There are 4 ways to turn a row about zero (a turn may also mirror it). The second row of each pair is the first, turned, with some noise. The first 36 pairs use one turn. New pairs use 2 turns, one after the other, and a turn may come again.
Some pairs, each with its turns in order after it:
[ 11 -18  17  22  -2  -4  -5  11]
[ 23  -7 -13  -3   7 -10  -2  21]	mesed

[  1   6   7   6  -6  -4 -15 -15]
[11  2  8 18 -4  1  5 -5]	kal

[ -4  -4 -18  -6 -11  13  -8  15]
[-24   4   1   3 -13  -1   0 -14]	zes

[  4  -8  -6 -16   7  21  17   7]
[ -2  25  -8  -2 -11  17  11  -4]	zes

[ 3 -7  8 12 10 -9 14  3]
[ 10 -17  -8 -14  -9   0  -4  -3]	kal

[-11  -2   9 -16 -19 -12 -10   1]
[ -4  -4 -15  20   3  19   0  -5]	mesed

[  2   6 -14  26 -19  -3  32   7]
[ -8 -13 -15 -15 -17  34  16   6]	kal

[ 11 -23  16  -5 -13 -25  39   4]
[-20   5 -16  -7   6 -30  35 -14]	nusab

[-14  -7  -1  -5  29   6  -5   2]
[-11 -14  -3   4  11 -26 -12  -1]	kal

[-10   9   4  21   8  37 -13  12]
[ -2  -3  14 -13  41 -20   4   2]	mesed

[-2  6 11 -4 11 10 -6  5]
[  2  -9   9   1  12  -1 -13  -5]	mesed

[-14 -22  11  16  20  -1   9   4]
[  6   8 -10 -20   4  12 -27   6]	zes

[  4 -12  15  10 -18  12 -32   3]
[ -1  27   2  18 -26  -7  -6 -15]	kal

[ 22  20   2  -5 -11  -4   1  24]
[ -8  11  -9  25  -3 -25  11   7]	zes

[-14  28  -9   1   8  14  28  11]
[ 16 -23   7  -6  -9 -30 -13  11]	nusab

[ -2  18   7  -8   6  -7 -24   7]
[ -5   0  -9   9  12  -4 -22 -18]	mesed

[-21  -2   0  -9 -24  -5 -20   2]
[-16  11  29  11  -7   5  -6  -5]	kal

[ 28 -14  17  22  -4  13   8  11]
[ -8  11 -29  18  18  15  -8  15]	zes

[  6 -14 -25  18  11  -2   3 -10]
[22 19 -8  6 16 -3  5 10]	nusab

[ -6 -28   0  14  -9 -15  12  20]
[ -8  20  -9  -3  19  -7 -30 -13]	zes

[  1   0  28 -18  -5  -1   3 -12]
[ 22  11  13   1  -5  -7 -14  15]	kal

[  6 -13 -23  -3   3  17 -13  18]
[-27  14 -12  -5   9 -11   5 -12]	kal

[  0 -15  19  27  28  -3  11  -9]
[-5  3  9  9 11 -1 30 31]	nusab

[ -8  26 -13  -3  17  -1   6  16]
[ 20 -19   0 -21  -7  -5  -9   8]	nusab

[ 15 -18   1  -6  -6   6  -5 -35]
[  6 -17  -7  -3  19  26  20 -12]	zes

[ -4  -6  25  18 -30   5  -7  -4]
[-23 -10   9   8  28   6  -8  17]	zes

[ -5  14   6 -19  11  10   1 -15]
[ -7  -2  23 -12   4  -2 -15   5]	nusab

[ 21 -11 -21   5 -13  10 -11   1]
[  9   8 -19  17  17   8 -13 -11]	nusab

[-11  16 -32   6  -7  14   7  11]
[ -8   7  17  19 -29   3  -8 -17]	zes

[-20 -20  17  25  -5 -30  -4   5]
[ 36  -8 -29  12   1  -6  18  -4]	mesed

[ 8 -6 35 -7 15  6 15 17]
[-23 -29   7  -3  11  -4  22   4]	nusab

[ -2  15  -3  20  -9 -13   3   5]
[ -4  -4 -17   1  -3 -23   8  -5]	mesed

[-16   7  -5  11 -18   1 -22  -2]
[  5  11  -1  13 -26  13 -14  -2]	nusab

[ 16   0  14  23  -8 -21  16 -27]
[  6 -18 -30 -23 -26  -6   6  10]	mesed

[ -4  -8  18  -3 -10 -11  16  -5]
[ 12  -3  13 -13 -17   1  -6  11]	kal

[ -3 -16  10  11  35 -11  -3   7]
[ 39   0  10  -5  -3 -11 -11  -9]	mesed

New pairs. What belongs after each?
[  1   7 -35   1 -26  15   0  18]
[-27 -16  -3  17   6   4  -8  34]	kal kal

[-26 -12   3  12 -24  -7  11  14]
[ 11 -12  -7  -1  20   4 -15 -31]	zes mesed

[14  5 14 19 -1 10 11 -1]
[ 18   9   2  10   5 -17  10  -4]	nusab mesed

[ -3  15 -13   3  -6  -3   5  14]
[  3   9  -2  -6 -18  -7   8  10]	mesed nusab

[ 19   0   2  24  18 -11  10  -5]
[  6  25  -8   2 -22 -14 -11  -7]	nusab zes

[ -4   3 -18 -13  -6   9  29   3]
[-23  -3  -5 -14  15  -4 -21  10]	kal kal

[  0   5 -18  -1   5  -4  24 -22]
[ -3  -1  -9  15 -15  -9 -24 -17]	nusab mesed

[-16  14  -4 -10   6  -3   4 -16]
[ 3  0  9  9 -8 -8 11 21]	mesed kal

[ 31  21  31   7  34  -3 -22  10]
[ -5  22  -7 -12   4  58   7 -11]	mesed nusab

[ 18 -11  -9 -21   7   7  -1  10]
[-12 -19  -2  10 -16  14 -10   7]	mesed nusab

[-34   0   4  11  -9  -4   4  -9]
[  4  12   5  -1  21 -29   6   4]	mesed nusab

[ 16   8  10   7   2  16  25 -15]
[  7  -2  -5 -19  -6 -24 -24   1]	nusab zes

[14 10  8  5 -1  6  4  8]
[  1   3  -1   5   3 -19   8   3]	zes mesed

[-10  24  13   0   3  -6   0 -29]
[ -7 -12 -20  17  13   4  19  14]	kal nusab

[-8  7 -9 -4 -1 21 24 11]
[ 25   5 -21   0 -14   5  -9   6]	nusab mesed

[ -7   2 -11 -11 -17   8 -10  11]
[  3 -10  16  -1 -19  -1  -7  12]	kal nusab

[-28   0 -25   5  -8  -8  -6 -25]
[20 10 27 11 -8 20 18 -7]	mesed zes

[  7  -2 -31  -1   6  -4 -17 -20]
[ 0  6 11 23 26 14  1 16]	mesed kal

[  4   6 -21  -4 -31   2  10   5]
[  6  32 -13  -6   0  13 -13   3]	nusab nusab

[ 14   2 -10  12  18   2  22 -14]
[ -5  -9 -18  28  -4  13  10   0]	zes zes

[-28  19  -1  20  -5   7  -7  -8]
[ 17 -13 -12  11  26  11  -3  13]	zes mesed

[-21   2  -5   6 -15 -14  -9  -2]
[-25  -4 -14   4   2  -3   5  10]	nusab mesed

[-13 -24   3   3 -15  12  -9  -3]
[ -9 -15 -19  16  -1  -2  17  -5]	kal mesed

[-6  4 21 17 -1  0 -9  2]
[-13 -20  -4  10  10   5  -5  -4]	kal zes

[-16 -12  26  10 -11  -8  -7 -21]
[ -3   7  32  12   2   0 -13  18]	nusab zes

[  2 -20  -6   6  -4  12  20 -33]
[ -3  -6   6  28 -25 -11  15  19]	kal mesed

[-11 -18  -3  11  -5  -6  -3  -4]
[ -3 -14  -4 -19  -7   7  10   1]	zes zes

[ -8   9 -20  -9   2  -4  13   9]
[ 10 -13  24   0   5   1  10  -5]	kal nusab

[ 3  5 -5 -1  2 17 25  8]
[-15 -10   5   0 -15  -6  22  -7]	mesed nusab

[-6 -3  8 -7 -3 -4 27 -3]
[ 18  -3 -13  11  14   3 -13   4]	zes kal

[  3 -14  11   9 -12  -9  26 -15]
[-17  26  -4  12  10   4   2 -16]	mesed zes

[ 9 -6  7 -1 -4 10  2 -7]
[  2   9  -1   0 -13  10  -5   0]	zes zes

[16 -1 -2 -4  5  2  9 -3]
[  1  -6 -14   0   5   7  11   4]	zes kal

[ 21  18 -14 -26  11   4   4  29]
[ -4  14  10 -16  15 -41  13  -6]	nusab kal

[ -3 -17   1  22  -2  14  22 -12]
[  0 -10  19  19 -20   5  -3  19]	mesed mesed

[-13  14 -15  -9 -12  -2   0   1]
[  7   8  12   3 -13 -15  -1  14]	mesed nusab

[ 13  20  -5   4   8 -10   6   4]
[ -8   6  -9  -7 -13 -16   5 -17]	nusab zes

[-25  -4   2  -5  -1   2  26  14]
[-28   8   0 -23  -1  -9   2  -1]	kal zes

[-14  16  21  17  -2 -20  10 -11]
[ -1   3  11 -22  -9 -10  32  -2]	mesed kal

[ -2  24  -1  -7 -11 -22   0   5]
[-11 -12  13  10 -15   5  23  -6]	mesed kal

[-16 -12 -15 -18   1   1  -9   7]
[ 4  4 26  2  4  0  1 19]	zes kal

